Each new row is followed by what is left after taking away its nearest point in the smallest flat space through zero that holds the last named rows.

K_613 (4 x 14):
[[  7  28 -30 -32   6   2   3 -15   3 -42  19  -2 -19 -12]
 [  9   9  -9  30  -6  -6   1 -46 -31   6  21  -8  23   4]
 [  4   3 -21  -6 -46  44  22  23  -4  23  13 -15   8  33]
 [ 22   7 -10  28   6  26 -13   2  13  -5  -4  -6 -33   1]]
New rows:
[ 11  13   0 -14  -7  21  -6  -4  13  39  19 -10 -14  -8]  [  5  10   8 -17   3   4  -9 -11  11  35  16  -5  -8 -16]
[ -3  38  38  -4  -3   6   0 -10  11   0  16 -18  -3   2]  [ -5  34  42  -3  -3   5   0  -5  13   4  13 -17  -2   3]
[  4   7 -16 -15  -2  -7   4 -15  16 -10 -28   7  -6  -6]  [  4   2 -12  -3  -9  -3   6 -16  10   4 -28   5   3   1]
[  1  32  -6  -3 -20  20 -23  -5  -3  13   3 -16   1  12]  [ -7  25   8  -9  -6   2 -28  -3   1  10  -6  -8   3   2]

K_645 (4 x 14):
[[ 11   7  27 -39 -16  10 -17  -1 -25  24   5  -1 -17  16]
 [ 17   9  -6 -22  19  21  10 -24 -12  29  -6  -1   5  11]
 [ 19  23  20  -8   8  23  19  -8   8  -7 -27  -7   4 -28]
 [-15 -20 -16  13   3  12  21 -27  -8   6   4   2  -3   1]]
New rows:
[-10  19  20   3 -22  -6   5  13   6 -10  17  -3 -17   1]  [-5 20  2  4 -3 -1 14  0  7  2 15 -2 -7  8]
[ 22   8  -7   9   5 -18 -16  18  -9  10   2  10  21 -10]  [ 12  -3   0  11  -5  -5  -3   2 -18  10   1   9  10 -16]
[ -4  -3  21  -9  12  17   8  -5  -1 -23  -7 -19 -19  13]  [ -4  -4   8  -4  19   7   2   1   3 -21  -1 -17 -12  22]
[-13 -19  -8 -26  24 -15   9  17  19  -2  -6 -23  19 -18]  [-18 -25   0 -33  13 -10   8  11   8   4  -2 -23   9 -15]

K_952 (4 x 14):
[[-23   2   7 -18   3 -32 -34   4 -18  -9  21  -2  -4   4]
 [  3  25 -21  -3   4 -34 -14  -9 -32 -20  -4 -16  12  -8]
 [  9  50 -16   5   1  -7  -5 -11   0 -43   9  21  -1  11]
 [  5  12  17  13  11   7  -7  11 -19  -8  31  16   2  -7]]
New rows:
[  7  16 -17 -22 -12 -35 -13 -13   7  -2   1  -6  -5  -3]  [ 16   5  -1  -8  -7 -10   0  -3   9  12  10   2  -4 -10]
[ 23  -7  15  -9  18 -13 -26  26   9 -22 -32  -3  -4  20]  [ 30  -8  19  -1  21  -5 -20  29   5 -18 -30  -2  -1  14]
[  9  15  -7  22 -16  23  -3   2  30 -20  -8  16   3 -19]  [ -4  -2  -2  11 -14   3 -19   7  13  -8  -5   0   5 -25]
[ -3 -11  14   0  -9 -10  13 -14 -15  41 -16   7  19   4]  [ -3   9  12   0  -9 -11   7 -17 -11  22  -6  21  15  12]
[ 17  26 -14 -16  -8   0  10  25  -1 -22 -31 -14   2  20]  [  9   8   7 -15  -3   6   3  38  -7  -8 -13 -10  -1  16]
[ 13   3  22  -3  10 -26  -2 -21  19   3   3 -24  33   1]  [ 14   5  28   0  10 -16   0 -19  26   1  10 -14  30   4]

K_17 (4 x 14):
[[ 16 -18  -6 -17 -18  12  -3  19  12   5   6  -7  19  27]
 [-27 -25  18   9 -23  16 -14 -15 -15   2 -16 -14 -24   5]
 [ 16 -25 -24 -11  13 -24   0 -19  12  -7  13  -4 -37   8]
 [ -7   5 -29   2   0 -10 -10  -8  16   7  16   9  14 -19]]
New rows:
[  1  10  16   2 -17  -9   4   6 -13   4  -1  37  -8  13]  [  0   4   5   0 -19 -12  -1   2  -7   6   5  37  -9  12]
[ 16   9   2 -10   2   3  14 -11   5  -4  -9   7 -11 -13]  [ 10   3   0 -10 -10  10   7 -10   7   0  -9   5  -4 -11]
[  1 -19   1  -9   8  -8   2 -23  -5  11  14  16   8   4]  [  0 -13  11  -7   7  -2   5 -18 -11  11   9  16  13   5]
[ 24 -11   2 -11 -13  -9  20  -2 -19 -13 -31  11   5   5]  [ 12 -10 -10  -6 -18 -11  11 -10 -14  -8 -26  15  11  -9]

K_483 (4 x 14):
[[-13   8  28 -21 -16  -8 -36   1  -5  27   9  -9  -1 -15]
 [  4   1  11   9  27  -4 -31  -3   4 -23  -3   3 -31  -2]
 [ 46  -2   8  45   4  -7 -11  11  -4   8  17   3  -3  -4]
 [ 23  -3 -20   7  17   5 -14  -5  35  -5  -3 -27 -15 -14]]
New rows:
[-17  -2  21  20   2   1  30   8  17  18  34 -17  21   3]  [-25  -1  24  16  17   1  17   4  20   1  28 -15   4   4]
[-21 -19  14 -34 -16  17  -7 -12 -18 -22  16  16  24 -14]  [  8 -23   3 -11  -6  18  -9 -10  -4 -25  20   7  18 -19]
[-17   5 -22  -5   5 -20   4  45  -6  -3  -3 -17   6   2]  [-12   5 -17   1   8 -22  -3  46  -8  -4  -1 -15   2   1]
[ -4  -3  14 -27   0  34  14  -7  37  14  -7   5   9  -8]  [ 8 -3 26 -6  7 29  8 -2 23  7 -1 20  2 -2]
[-21  11 -14   6  14 -10 -10 -18  18  -5   7 -11  -7   3]  [-16  11  -8  14   4 -13  -2 -13   5   4  13  -3   4   7]
[ 16  -5 -25  -1 -15  24  -2 -10  29   7   4  31  21  12]  [  7  -2  -9  -5 -10  19 -21 -11  21   3   4  37  10  11]

K_179 (4 x 14):
[[ 21  14   7  42  -2  -3  26  11  -5  17  15  10  32 -11]
 [  0  15  13  37  15   0  18  31  -4   4   1  21  31 -16]
 [ 14   0   8  16  24   6  12  32   5  18  13  31  16  18]
 [ 15  27  15  18  37   1  -4   9 -10 -17   9  20  32 -10]]
New rows:
[-25  -5 -12 -20   3 -23   0  38 -26  25  -8   6   8   1]  [ -6   5 -14 -21   1 -26  -5  13 -32  19   3  -4  14  -1]
[ -3 -13  -8  30  -1  11  10  17  -4  19  38  10  -4  -3]  [-12  -8  -9  12   4  10  -8   2  -8  -3  30   0 -12 -10]
[  2 -22  -3   3   4  11   1  23 -16   5  -7 -23  -5 -11]  [ 13 -17  -2   1  11  11  -3  15 -18   2   0 -22  -1  -8]
[ 17 -16   0  -6  -2  10   2  12  -2   9  -5  20  -2   1]  [ 14  -9   0  -5  -6   7  -2   1  -7  -1  -9  11   0 -11]

K_317 (4 x 14):
[[ 12  34   3  11  -6   6   0 -22  -6   8   7  14 -17  -2]
 [-10   5  -9  -6 -46   5  16   1   9  -3  30  -7   3  -9]
 [  7   5  22  20  24  23  -2   4  15 -19   6   4  -4 -13]
 [-10 -10  18 -19 -14  39  31  51   0 -12  -4  29  -2 -33]]
New rows:
[ -4  10  -4  15 -12 -22 -22  12   7  22  14  -5  -2 -13]  [ -4   6   2  13  -2 -16 -20  22   6  20   6   1  -2 -17]
[  4  -9 -17  26  25   5  15  24  18  12 -12  17 -24 -22]  [  1  -8 -30  24   8  -9  13  11  19  17  -2   4 -20 -13]
[-26   3  -5  -7   9  23 -12  21 -14  -9  -5 -18  20  24]  [-21  21  -4  -2   3  26 -11   9 -16  -5   1 -12  12  23]
[-23   8  15  -6   2 -17  -2  -5   7 -15   2  -2 -21  17]  [-24   7  16  -9   0 -14   1   1   5 -15   0   2 -21  14]
[ 13 -21  15  -2   5 -24  15  14  11  11  13  -5 -23 -23]  [ 16 -14  12   0   5 -28  12   5   8  16  12  -4 -26 -19]
[-16 -23   1  -4 -24   2 -13   9 -13  19 -13 -26  -9   9]  [ -8  -8  13  10 -13  15 -14   3  -8  13  -9 -18 -17   2]

K_71 (4 x 14):
[[-48  14  40 -54  37 -34  10  41  26 -19  -7  -4  22  15]
 [-20  27  48 -35  24 -23   3  10  44 -12  -6  30  40  10]
 [ -4  12   8 -34  15 -16  -9   1  32  19 -20  51   9 -15]
 [-50  18  22  -5   8  -9  -3  43   4  43  -9  18  24  24]]
New rows:
[ 7 20 12 38  7 -6  3 -2 -7 32 -4 11  7 11]  [ 10  10   6  14  19 -17   8  -2  -5   7  -6  -3  -8   0]
[  2 -18 -38   2   7   0  14   1  12 -19  -2   1  32  -4]  [ -5 -16 -37   6   5   1  13   7  10  -9  -3   4  35   0]
[ 13  -1  -2 -38   6   7 -21 -32   3 -21  -8  32   3  27]  [ -3  -5  -7 -22   0  13 -19 -16 -17  -9  -3  13  -1  40]
[  2  -4  10  -3 -21  -5  -1  18  -7  18  -9  -8   1   1]  [ 12  -4  12  -7 -19  -6   0   8  -1   5  -8  -7   2  -4]

K_954 (4 x 14):
[[-13 -26  -5   1 -34  -7   9  -3  10  -2  15 -25  -7 -23]
 [-13 -16  29 -39 -24  -8 -30   1   5  14  17 -55  -8 -24]
 [  7 -16  24  -8   1   1   3 -12  30  19  -4  15   1 -23]
 [ 23  12  12 -31  -9  -3 -27   3  12  -1 -20  17   0 -18]]
New rows:
[ 34  20   0   9  -3  21  20  -3   4   6   1 -20   1   1]  [ 34  19   2   6  -6  20  18  -3   5   7   2 -23   0  -2]
[  3   1  16 -23 -20  -3   2   8  -1 -23   1  -1   2 -13]  [ -2   1  17  -8  -2   2  14   5  -4 -17   5   4   5   0]
[ 21 -14   9  23 -13   8   9  -1  13  14  10  10 -12   3]  [ 21  -2   7  13 -12   7  -5   6   0   9   9  -1 -13  11]

K_188 (4 x 14):
[[ -7  -8  29   6 -34 -32  10   6   7  10   6 -18  36 -46]
 [ 22 -17  14  -1 -15 -26 -30   5  28  40  -1   1  24 -13]
 [ 16  -5  28  13 -28 -45  -7   4  10   6   6 -29  -2 -14]
 [  0  14  -4  -9   2 -30  13 -11  35 -52  20 -11  30   0]]
New rows:
[ 29   0  10 -22   0  13   0   8 -38  31  -8  14  -5  -9]  [ 30   9   7 -26   3  -3   8   1 -21  -1   3   6   5  -4]
[ 11 -26  16 -12 -27  15  -4  10   3  24  14 -11  17  17]  [  5 -17   9 -13 -20  20   8   6  -1   0  18 -13  10  25]
[ -1   3  -1   7  -2  15  11  13   2 -12   1   2   6   8]  [ 5  0  3  9 -6  9  4 15  5 -3  0  0  5  7]
[  0  -8  20   9 -18  -2 -14   3 -22   2   5 -17  -4  -2]  [ -1  -5   6  -1  -4   7 -15  -2 -10  -8   7  -5   8   6]

K_281 (4 x 14):
[[-23   0   5  14 -11  22 -39   5  -4  11  -5  -4  18 -19]
 [ 11  -5   3  25  13  13 -16  13   5  -4   8  10  18  -7]
 [-12  -2  -2  11  16  -7  -3   7   7  23 -14 -21  29   6]
 [-13  -2 -31 -19   2  27  14  22 -23   4 -19  -1   0  -6]]
New rows:
[  1  -3   4  -5 -17  -5 -26  -7   1 -35 -13   0   7  -5]  [  4  -5  -4  -7  -5 -10 -11   0   1 -30 -19  -5  13   3]
[ 15   4  -7   3  13  18  47 -24   7   2 -21 -10   0  15]  [  6   5   5  13  -1  29  17 -29   7   0 -15  -5   2   1]
[ -1 -22 -20 -16 -16  18   8 -33  -4 -28  -6   0   3  23]  [ -1 -24 -14  -1  -8  16  -2 -31   4 -22  -5  -4  19  23]
[ 14 -20  -1 -12 -26   9 -17 -25   3   4 -11   0   7 -37]  [ 25 -23  -7 -11  -9   0   2 -19   7   6 -13  -3  13 -26]
[-26   8  34  27 -10  22   7   8   1 -31  -4  13 -16   3]  [-29   7  27  22   1  12  22  11   3 -21 -14   1  -9  13]
[ -5  -2   4   6  -1 -23 -13 -15 -13 -15  -5  17  24  -7]  [ -5  -2  -5  -2   1 -20  -2 -11 -18 -15  -9  17  20  -5]

K_966 (4 x 14):
[[-15  -1 -20  21   2   3   9  -6 -12  25 -32 -12  -5 -19]
 [  3   9   7  19  17  -3 -16   4  19 -21 -41 -14  40  -5]
 [-12  10  -7 -22  26  19  -6  -2  11 -22  21  -1  13   4]
 [ -6   2  -9  -8  -1   0  -3  -4 -12  22  35  19   9  -9]]
New rows:
[ -6   1  -6  29   0 -32 -47   9 -24  10 -11  15  15  -7]  [-13   0  -9   7   8 -15 -35   8 -19 -11  -1   5 -15   8]
[ 15 -21   2   3  -3   9  28   4  -6 -28   2  12 -13   4]  [  9 -16  -5  10   4   8  22   2  -9 -17   1  16   7  -8]
[  4  11  11  21  -1 -13  11   0  -5 -35  -8 -16  -9  -6]  [ -3  13   2  16   1 -11  10  -3 -13 -20  12  -6  -3 -13]
[ -7   5 -11 -10   6 -11  24  16  16  -9  34   4  18  -1]  [ -5   1 -10   4  -2 -16  30  17  14  -4   9  -5   8  -3]
[-19   6  17  -3  13   8 -11  28  21  18  23  -6   7  26]  [-19   2  15   8   7   5  -6  27  16  27   6 -12  -2  22]

K_407 (4 x 14):
[[ 21 -21   8   6  -8 -18  15 -17   8  13  11  17 -12   3]
 [ 15  32   7  -3  -4  13   6  -3   9   1 -19  17 -23  38]
 [  0 -12  18  22  -3   9 -12   0  -6   1  13  12   7 -20]
 [  0   5  20 -17  -4   5   4  -6  -9   0   6  18 -11  20]]
New rows:
[ -1  -3 -16  18 -11  -6   0 -14  21  24  23  27   0  -4]  [-17  10 -19   0  -6   2  -5  -5  12  15  18  17   5   2]
[-20  -8   4  13   5   5   8 -19  26 -10 -21 -23  21  -3]  [-18  -9  19   5   2   7  11 -24  20  -9 -15 -10  14   7]
[ 19  22 -25  24 -22  -4   8   3 -16  -9  -7 -21 -11  13]  [  9   8  -9  14 -23  -5   6   0 -30 -10  11 -14  -6   6]
[-23  -8 -26  -7 -21   8   0 -25 -17  18  19 -16  -2 -22]  [-13   8 -20   1 -24  18   0 -26 -11  19   9  -5 -13  -7]

K_799 (4 x 14):
[[ 14  19   4 -15  -4 -25  33 -12   2  -1 -55  -6   6  14]
 [ -8  -7 -26 -17 -33   7  -1 -16   6   2 -46 -15  30  -4]
 [  7  28 -12 -23 -26   7  23 -14  10  34 -21 -24  49  21]
 [-10   3 -24  -5   3  -4  25   9 -13  25  -1 -12  -1  -6]]
New rows:
[ -5 -20 -21   0   6 -13  28  17  22  -4  -8 -19  -9   6]  [  1 -18  -7   2   3  -4  12  13  31 -10   5 -15  -1  13]
[-24  -1  -3 -15 -24   5  -5  -9  -6 -14  12   1  34 -10]  [-18   5   7 -11  -6 -11  10  -3 -12 -17  12   7  14  -8]
[ -1  -3  17 -12 -11  -8  -5  -8  -8   9 -21  11  -6   0]  [ -5  -4  14  -9  -8  -2  -7  -3 -10  17  -4  10  -6  -2]
[-15  -8  11 -15 -11   2  -6  -3 -14 -15  30 -23   5  15]  [-14  -7   9 -17  -8  -8   4  -4 -17 -18  13 -23  -2  14]

K_172 (4 x 14):
[[-31 -13  -6  15  25 -33  11  18  55  16 -11   1  -3  33]
 [-26 -11   5  38  27 -19 -12   8  22  26 -15  27  -9 -10]
 [-27 -37 -11   7  24 -11  -7  29  17  14  13  26 -14  -5]
 [  8 -11 -21 -24  50  -9  -4   2   9  19  -6  38  13   5]]
New rows:
[-11  -2 -27 -18   1  -2  -1 -34 -13  17   6 -36  -9   3]  [-18  -7 -25  -6   6  -5  -6 -31 -11  24   4 -28 -13  -4]
[ 31 -19   1  -6  -9 -15   4   0 -36   0 -23  -4  13  10]  [ 16 -28   3   7  -8 -22   4   9 -24   4 -22  -4   6  12]
[-19  10  -5  -5 -13  -5 -35   3  10  14  13  25   9 -22]  [-14  18  -6 -14 -21  -6 -26  -1  16   7  12  10  14  -7]
[-26  -8 -35 -25  37 -23  15 -19  -6  31  24   4  14   4]  [-28   5 -17  -2   6 -15  13 -27 -18  22  22 -16   6  -8]
[-16 -21   8  10 -10  -1  16 -44   5   3  -1 -19 -20 -28]  [ -9 -24  -3  -9   5  -3  19 -43   8   4   0 -12 -13 -19]
[  7  31  -4   1  -4 -23  10  -8   8 -18  38  10   1 -11]  [  3  27  -4   5   1 -25   8  -6  10 -14  37  15  -1 -13]

K_190 (4 x 14):
[[-29  20   7  -2 -18 -55  -1  15  27  13   6  26  -1  36]
 [  7   5   2  18 -19 -12   2 -18  -7 -12 -15  -8  18  -2]
 [ -9  32   1   1  -2  18  13  17  25 -19 -18 -12  15  -6]
 [-12  30   3 -18 -10  -5 -10  17  34 -11  -5  -2  -3  -2]]
New rows:
[-23  -2   8  -5 -35  38   3   7  29  31 -25  -2   3  32]  [-10 -18   7  -5 -38  36  -8  -9  13  32 -21  -5  -2  25]
[ 1  6 10 -5 -6 11  4 31  5  7  3 15 28 -6]  [  9  -4  10  -5 -12   4  -6  18  -5   8   6  14  25 -10]
[  2  19 -18  -4  -7   1   2  -3   4  -2  15 -12  -3 -11]  [  1  13 -18   2  -4  -3   8  -4  -3   4  18  -7  -2  -4]
[-2 38  0 12  3  8  0 13  2 -6  2 -4  0 -4]  [  4  21  -1  12   4   0  -7   3 -12   3  10   1  -7  -2]

K_481 (4 x 14):
[[-11  10 -14  -1  11 -14  22 -25   3   5  -2 -29 -26   0]
 [  2   6  14 -15  18  13  -8   4   9   5   7 -12  -7   7]
 [-13   8  14  26   4 -14  -3  24 -14  21  -2   1  22   1]
 [ -6  44 -13  -6   8  -5 -11  15 -17 -11  -6  27  16   7]]
New rows:
[ -5  14   6   7  21   7 -12  16  -2  -9   4 -25 -18  21]  [  0  -3  -4  16   0   3  -9  11  -5 -18   0 -10 -12  13]
[  6  15  15  11   2  -5   0  -7 -14 -12  -3 -23  22 -25]  [ 12  11  14   2   0   2  -2 -11  -9 -19  -2 -21  18 -25]
[ 24  22  12  10 -26 -23 -22   3 -23 -10   1  22  -1  -5]  [ 23  14  20   4 -15 -19 -16  -7 -12  -1   6  -3 -18  -3]

K_671 (4 x 14):
[[ 11 -35  19   2  -6 -19  17   6   2  21   4   7  31  -9]
 [-18 -14  39 -38  25 -15  10 -32  -5  46  18  13  41   7]
 [-24 -22  14 -15 -18  -7 -21 -11  -1  38  22   1  45 -14]
 [  6 -30  11  -6   5 -14  15 -53   4   0  17  -5  29   1]]
New rows:
[  6 -14  -4  -8   1   7   8   2 -18  -1  -3   7  -2  -1]  [  2 -11  -7  -9  -1  10   2   0 -18  -1  -1   5  -3  -2]
[  1 -38   7   0  -1  12 -13   4  15  -8 -13 -11   5  -1]  [ -4 -24   9  -8  10  16 -14   4  12  -6 -15  -8  -4   6]
[-25  -5  19  -1 -12 -16  -3   4  -8  -4  11   8   6   8]  [-18  -2  14   4 -10 -14   2   3  -7 -16   7   6  -4  11]
[ -2   7   3 -38  38 -24 -15   3  14  -7  12 -11   7  -5]  [  7  -2  -7 -22  22 -25 -16  15  17 -17   9 -15   5 -13]

K_127 (4 x 14):
[[ 14  -5  -2 -23  25  28  21  10   2 -13  -3  25  -5  -6]
 [ 12  31   4 -23  17 -10 -12  -5   0 -24 -10  32 -27  14]
 [  0   5  23  -6  11  14  10  -3  14 -42  13   3  -2  47]
 [  3   7   6  15   5   5   2 -12   5 -34  -9  20  54  -3]]
New rows:
[ 21 -25 -16  -1 -16 -22   1  -1 -26  -2  22  10   1  16]  [ 23 -24 -16  -3 -12 -19   3  -1 -26  -6  20  15   4  14]
[-11  -4 -11  -8 -20  26 -26 -17   9   5   2  24 -19  26]  [-11 -10 -15  -1 -22  29 -23 -17   8   9  -1  24  -2  13]
[ 11 -23  25 -13  20 -20   9   8  18 -16  -4  21  -3  -2]  [  5 -26  22  -3   8 -30   2   7  15  -2  -3   7  -1  -7]
[ 13 -23  26 -17 -13  14 -18  11 -25  -7  -5 -22  24 -12]  [ 15 -12  27 -25 -10   7 -25  10 -26 -10  -7 -15   8  -6]
[  9 -26 -17 -22  18 -19  -5  11  -8 -24  -9 -15  13 -26]  [  5 -23 -10 -20  13 -25  -9   9  -5 -28  -3 -24   4  -9]

K_61 (4 x 14):
[[ 23  12  -6 -22  32  10  11 -17  47   9  44   2  11   5]
 [ 51  -5 -39 -22  -8  -4 -16 -21  10  21  36  -2 -12 -14]
 [ 46  -9 -41 -31 -14  -2  21 -22  12  -2  -1  48  27 -28]
 [ 17   3 -24 -12  -3  -7  -2 -14  30 -12  46  17 -12  -5]]
New rows:
[  3 -17  -7 -38 -23  -8   7  -1  -4  24 -16  29   7  11]  [-13 -10   6 -29 -14  -8  -1   4   4  21   0  13  -6  23]
[  4  -5   7 -17 -13   6  23   0  -4   3  -7  -5   5  -1]  [  0  -4   7 -13 -14   3  17   1  -1  -1   4  -9  -5   2]
[ 38 -12 -13 -10  -1  38   8  -3  -1  -1  -3 -21   8   7]  [ 13 -10  -6   2  -8  32   8   5   0 -23   0 -14  -2  12]
[ -1  -5 -12  -5  13  -6   5  -6   9  13  -5  12  -9   0]  [ -8  -5  -8   0  11  -7   2  -2   4  11  -8   8 -13   2]
[ 22   2  -5  -5   1  -8   3  -4   0  -7   6 -33  17  -3]  [  9   2  -2   1  -5 -11   6   0  -1 -20   2 -24  16  -3]

K_963 (4 x 14):
[[ 10  -2 -26 -23   9  -2   3 -12  22   1 -13 -47  -6 -13]
 [  0  17  -4 -17  -4  27 -25   8  13 -33  22 -32  21  16]
 [ 37   4  -2   8  14  29 -18  -4  24 -22   1 -39   2   1]
 [ 24  -9 -11  42  -3  11  -1  -4   6 -34  20 -36  14  20]]
New rows:
[ 16   7   0  28   3  -6  -2   2 -14  -1  -1   3  -1   3]  [  5  14  -5   3   2  -7  -5   3 -10   2  -3  -3   0  -1]
[ -7 -26   2 -12 -28  10 -20 -16  -4  22 -29  14  32   4]  [  2 -29  -1  -2 -27  13 -20 -18   0  15 -27   3  33   7]
[ -9 -19  30   0   1  35  -2  -3  -1  -9   1  -6  -1  23]  [-15 -25  19  -6   1  20  10  -9  -2   2  -7 -10  -7  16]
[ -9  -7  21  13 -12  18   8  -8  -3 -11  -6   0 -21 -10]  [-16  -5  14   3 -14  16   8  -8  -1 -12  -5  -8 -18 -10]
[ 18 -16  15  12   5  36 -17   0  18   2  16  -6  -4   3]  [ -7 -20   3  -1  -4  13  -2  -2   9  14  14  -2  -4   1]
[  2  25  20 -15  22  21 -10 -26 -17  15  24 -13  20   6]  [  1  14  12  -2  20   5   6 -32 -22  23  19 -12  15   3]

K_485 (4 x 14):
[[ 15 -10  -7  -5 -17 -17   5   2 -17 -19 -11  15  -5  18]
 [-21  24  15   2 -15  25   1   0 -13  -4  -2  -2 -19 -13]
 [ -5 -17 -37 -12  19  -1   8  -4  13   4 -33  28  -5  16]
 [ 17 -14  14 -19  12  -9 -15   4  -3 -11 -26 -27  -6  10]]
New rows:
[ 14  -6  23   8  -2 -18 -26  16   7  -2   6   7 -13   3]  [  1  -2  13   9   2  -8 -21  14  12   4   1  19 -17   0]
[  9  -7 -38  14 -11  -6 -11 -15   2   2  -9   2  -6  -1]  [  7   0 -23  14 -12   0 -17 -14   0   2  -4 -13  -8  -8]
[  2  -8  14   2 -12  21   8   0 -15 -25   7  -2   1   2]  [  1 -15   3   1   4  20   8  -2  -1 -15   5   0   8   2]
[  4   4   4 -34  -4  15  -1   0 -38  -3  -3   6  -1  -8]  [  6  -2  -4 -29   7  10   0  -2 -24   8   9   7  13 -10]
[-11  -7 -14 -17  26  25  -1 -15   6  -5   4  25 -37   1]  [  7 -10   2 -11  16   8  -6 -12  -1 -10  26  10 -25   1]
